There are 8 hidden switches. A switch that is on adds its own fixed numbers to the row, and there is some noise. The rows also spread widely along 9 directions, which tell nothing about the answers.
Known rows, each followed by its switches (1 for on, 0 for off):
[ 20  20 -21   3  -2  12 -17  -8  -1  26  -3 -15 -28  21  -1  -6   8   4
  -9   9  -3  41  12 -11  -2 -15  -8]  1 0 0 0 1 0 1 1
[ -4   5  -1  -1  -5 -16   3  16  13  -4   4  -9  -4  -9  -5  -6   3 -11
   4   2  16  29  -9  11   4  -2 -11]  1 0 1 0 0 1 0 1
[ -2   2   8   5 -27  -7  12  -4  13  -1   6  -9  -3  -4  11   7  -5  -6
   9   5  23  17 -18  -1 -15  -2 -16]  1 0 0 0 1 1 1 1
[  0  14   0  -1   1   7   6  18  -5  23  15  -5   9  -2  -9 -16   6 -10
  -9  11   5  17 -14   0   5   7 -13]  1 0 0 1 1 0 0 0
[  2  -2   7   8 -21  -5  -7   2   8  21  11   3  20  -8  -4   0   1  13
   1  -5  -1   2  13  -1   8  -1  18]  1 0 0 1 1 0 1 1
[ 16  29  -4  28 -17  15 -15 -10   3  31   4  -8  -6  11  17  -4  11 -11
 -12   2   2  32  -1 -15   8 -12  -4]  1 1 1 0 1 1 0 1
[ 20  -7   9  11  10  13  11  -7  -9   9   4  12   5  -6  -6  -6   9  -2
 -22  -3   1  -2  24   3  -6 -12   6]  1 0 1 0 0 0 0 0
[ -4   8   8   4 -23  14   3  -8   1   5  26 -10   5  -1   6  13   1   2
   8   0   1  10 -13 -20   6  21 -12]  1 0 0 1 1 1 1 0
[ 20   3 -10  16 -38 -15  -9   2   6  18   7 -21 -19   6  -6  -1   0   2
  12  15   2  41   4  -2   2  -2 -10]  1 1 1 1 1 1 1 0
[  1  21   0   7   6  22  -7  -2   2   7   5  -8 -10   3  13   1  13  -4
 -20  -2  -1  20   1 -13  -1   1  -5]  0 0 1 1 1 1 0 1
[ 11  -6  10  14   3  12  18  -1  -5  -1  12  -2  -7 -25  -1  -1   2 -24
 -14   5   6  32  19   6  -6  -6 -13]  1 1 1 0 0 1 1 1
[ 11  35 -22  25  -4   7  -4   1 -22  42  -1  10   9   1  12  -5   1  -3
 -18  -2 -14  32   1  -3  20 -32  -4]  0 1 0 0 1 0 1 1
[ 16   0  -7   2   5  -1   6   5  -7  11   4   0  -5  -5 -11 -17  10  -4
 -19   4   5  19  20   7  -5  -6  -8]  1 0 1 0 1 1 1 0
[ 11  10   0  -6 -15  -9  -8   3   2  26  -5   3   8  12  -1 -16   5  12
 -16   6   7  -7  -9  -1  -4  -8   3]  1 1 0 1 1 0 1 0
[  5  -3   9 -23  13  13 -11   5  14  -9   4 -15 -18   0 -12  -6  11  -7
 -16   1  -5  12  24   1   0  15   2]  1 0 0 1 0 1 0 0
[-11  20  14   1 -13  -5  -3  10  25  14  -5   2   8  -3  16  -2  12 -13
 -17  -6  18  19  -5   4  -2 -14   9]  1 0 1 1 1 1 1 0
[ 16  -7 -14 -18  13  -5  -9  15  -6   8  15 -12  -8   8 -35 -29  19  19
 -16  10   6  -4   6  -4   4  26 -11]  1 0 1 1 0 1 1 1
[-14  13  -4 -10  -3 -10   4  14  11 -14  -4  -7 -13 -10   6  16   1 -10
   0  -9   6  37  -7   6   7 -14  -7]  1 0 1 1 0 1 1 0
[ -1   9   5  12 -15  -7  21   9  -9  10   1   8  14 -12   9  -3  -5 -12
  -5   2  17  14 -26   8  -5 -18 -17]  1 1 1 0 1 0 0 0
[  2   0 -12 -14 -11 -10 -12   4   1  -9  12 -16 -10   9  -8   6  -1  25
  13  -1  -4  -3 -14 -11  12  21 -12]  0 0 0 1 0 1 0 1
[  0   3  12   2 -12   6  -7  -3  22   6  -4  -7 -13   3  13   5   8   0
  -8   2  15  22   4  -5 -17 -12   8]  1 0 1 1 1 0 1 1

New rows. What belongs after each?
[ -3   0   4  -3 -19   5   2  -3   4 -16  12 -18 -19 -10   8  27 -11  -9
  14   0  -6  35   0  -7   7   4 -15]  1 1 0 1 0 1 1 0
[ -5   0  11  -3   5  -3  12  16  11  -2 -10  -4 -10 -14   8  -4   3 -13
 -16   5  20  23  -4  15 -23 -16  -5]  0 0 1 1 1 0 0 1
[  4   7  -4  -8  26   0  15  21 -21   4 -10  12   8 -23  -6 -19   3 -14
 -32  -4   0  17  13  22  -2 -27  -9]  1 1 1 0 1 0 0 0
[  5  11  14  18  -8   9   4   9  10  25  17  -6  10  -4   1 -19  15 -15
 -19  12  18  12  -7  -4  -9  13  -5]  0 0 1 1 1 1 0 1
[ -3  24 -14 -21  24   2 -24   7  -3   7 -21   7   2   4   7 -13  12  14
 -30 -21  -9   3   7   3  13 -24  11]  1 1 1 0 1 0 0 1
[ 14   2  -9  22  -4  -6  18   2 -15   7   7   6   2 -10  -4  -1   1  -2
  -8  -1   5  10  -1   6   1 -14 -12]  0 0 1 0 0 1 0 1
[ 10   6 -26 -26   6 -14 -25  12  -6  -8  -4 -16 -22  13 -17  -7   7  24
  -3  -5 -19  14  10  -2  23   2  -7]  1 1 1 1 0 1 0 0
[-14  14   8  -8   1   3   0  22   1   4  14  -6  19 -24  -2  -8  -1 -15
  -8  -4  -4  19  -2   5  17  11  -6]  1 1 0 1 1 1 0 1
[ -1  15   8   3 -23 -14  -3  12  21  13  -8  -5  -2  -9  13   3  -2 -23
 -10   5   5  36   4  13   4 -19   5]  0 1 0 1 0 1 1 0
[  6  -1  11   2 -14  -8  10   2   0   8   4   9  18 -15   2  -4  -2  -9
 -12  -2   7   1   5   9   4  -8  -1]  1 1 0 0 0 1 1 0
[ -1 -21   1 -19  12 -11  15   6  -5 -30  -3   5  -7 -17  -9   7   1  18
 -11 -11  11 -13   6   9 -13  -5  -8]  1 0 1 1 0 1 1 1
[ -8 -15  12 -10  -1  -8  22  12   5  -9   6  -5   0 -26  -3  -4  -8 -11
   2   6  18  18   0  18 -19   2 -15]  0 0 0 0 1 0 1 1
[  8   3 -12 -10   0 -13  -7   1   0  -1  -7   3  -2   6  -5  -1   3  15
  -8  -9   3  -8   1   3   6 -12  -1]  1 0 0 0 0 1 0 1
[ -4  28  -6 -15  -7  11 -11   1   1  14   4 -14 -11  21  12  -8   5  -3
  -3   8  12  21 -39 -18  -1   8 -25]  1 1 0 0 1 0 1 0
[ -4  33   2 -10  -6  14 -35  -8  20  30  -5   0   5  24  19  -2  18  14
 -21 -10  -7   4   5 -17  12  -2  24]  0 0 0 1 1 0 1 0
[ 10  -5  -1  -1 -12  10   9 -19 -22  -5  18   2   5  -2   2   6  -6  17
   0  -4  -3 -17  -8 -18   1  13 -21]  1 1 0 0 1 1 1 0
[ -6  -5  -9 -17   1 -17   8   6  -6 -22   1   5  -1  -6  -1  12  -1  24
  -1 -15   3 -11 -11   2   5  -1  -9]  0 0 1 1 0 1 1 0
[  9  16 -19   9   7  -6  14  11 -14   8  -5   2 -15   3   2   0   6  -2
 -21   5  14  20 -14   3  -6 -24 -20]  0 0 1 1 0 1 1 1
[ -2   4 -13 -12   9 -11  -2  17  -5   0  -5  -3  -5  -2  -7  -8   5  17
  -9  -4   2   7  -3   8   1  -8  -5]  0 0 1 1 1 0 0 1
[ 29  -6  -8 -15  12   4  -7  -4  -2  -1 -22 -13 -41  13  -5 -11   3  -2
 -21  12   4  18  16   7 -23 -20 -12]  1 1 0 0 0 0 0 1
[  1  -8   4  -2   1 -10  11   9  -6   0   9  10  25 -25 -10  -9  -3   3
 -10  -9   2  -8  14  13   7  -2   2]  1 0 0 0 1 1 0 1
[ 10   7  -7   4   0  -3  11   5  -8   6   4  -2  -5  -1  -5  -9   4  -6
 -13   3  11  16  -5   6  -5  -9 -17]  1 0 1 0 1 1 0 0
[  5  12  -4  14  -9  -3   4  10   4  21   2  -3  -8   3   2  -1   7  -9
  -7   9   7  34  -4   3   1 -13  -4]  0 0 1 1 0 0 1 0
[-13   2   9   4 -18  -2   8  -1  14  -7   3  -5  -6  -5  19  17  -2   5
   6  -1  19  14 -22  -4 -15  -4  -7]  0 0 1 1 1 0 1 1
[  4  23 -13  -3  17   2 -17  12  -3  31   0  13  15   7  -7 -18  21  10
 -32 -10 -12   3  15   1  25 -11  20]  0 0 1 1 0 0 1 0
[  0  12  -4  -4  15  -2   8  15  -4  11   1   9  12 -11  -5 -20  13  -5
 -28  -4  15   9   1   9   0 -11  -6]  1 0 1 0 1 1 1 1
[  7  18  11  11 -27  -4  -8   3  19  22  -5  -4   5   3  14  -2   1 -17
 -13   6   7  18  -3   3  -1 -13   4]  1 1 0 1 1 1 0 0
[ 12  -5   1  -2 -18  -7   3  -6   8   0   5  -8 -10   4  -4   2   1   1
   2   5  10  10   3   0  -5   3  -8]  1 0 0 0 0 1 1 0
[  2  21  18  15 -28   0   8   0  12  23  -3   3  12   6  26  -3   2 -18
 -21   9  24  -3 -32  -2 -14  -8  -9]  0 1 0 1 1 1 0 0
[  7   8 -15  -8  10  -3 -10   4  -2  -2  -1  -5 -12   6  -9  -7  11   9
  -9  -5   0  12   3   0  10  -4  -7]  1 0 1 0 0 1 0 1
[ 10   9  21  21 -14  16   5 -11  18  14   9  -1   2   7  14  -3  17 -16
 -15   7  29   2 -17 -12 -15   5  -6]  1 0 1 0 0 1 0 1
[ -5  -1   3  -9  -7  -5  -2   7   7  -6   2  -8 -11  -6   5   5  -1   4
   2  -1  -2  21  -3   2   3   0  -5]  0 1 1 1 0 0 1 0
[ 10   4  -8 -23  33   5   0  25 -18   7   0  -3   0 -13 -22 -33   8  -4
 -40   7 -10   3  19  14   3   8 -13]  0 1 0 1 1 1 0 1
[ 21   6  -3  15 -18 -28  18  11   8  22 -19   6  -7  -2  -2 -12   1 -22
 -19  15  32  25  -4  26 -20 -41  -8]  1 0 0 0 0 1 1 1
[ -6   1  -2 -15  -3  -2   8   1  -3  -1   5   1   4  -3   2  -2  -3  10
  -2  -3   6   1 -11   1  -5   5 -12]  0 0 0 0 1 0 1 0
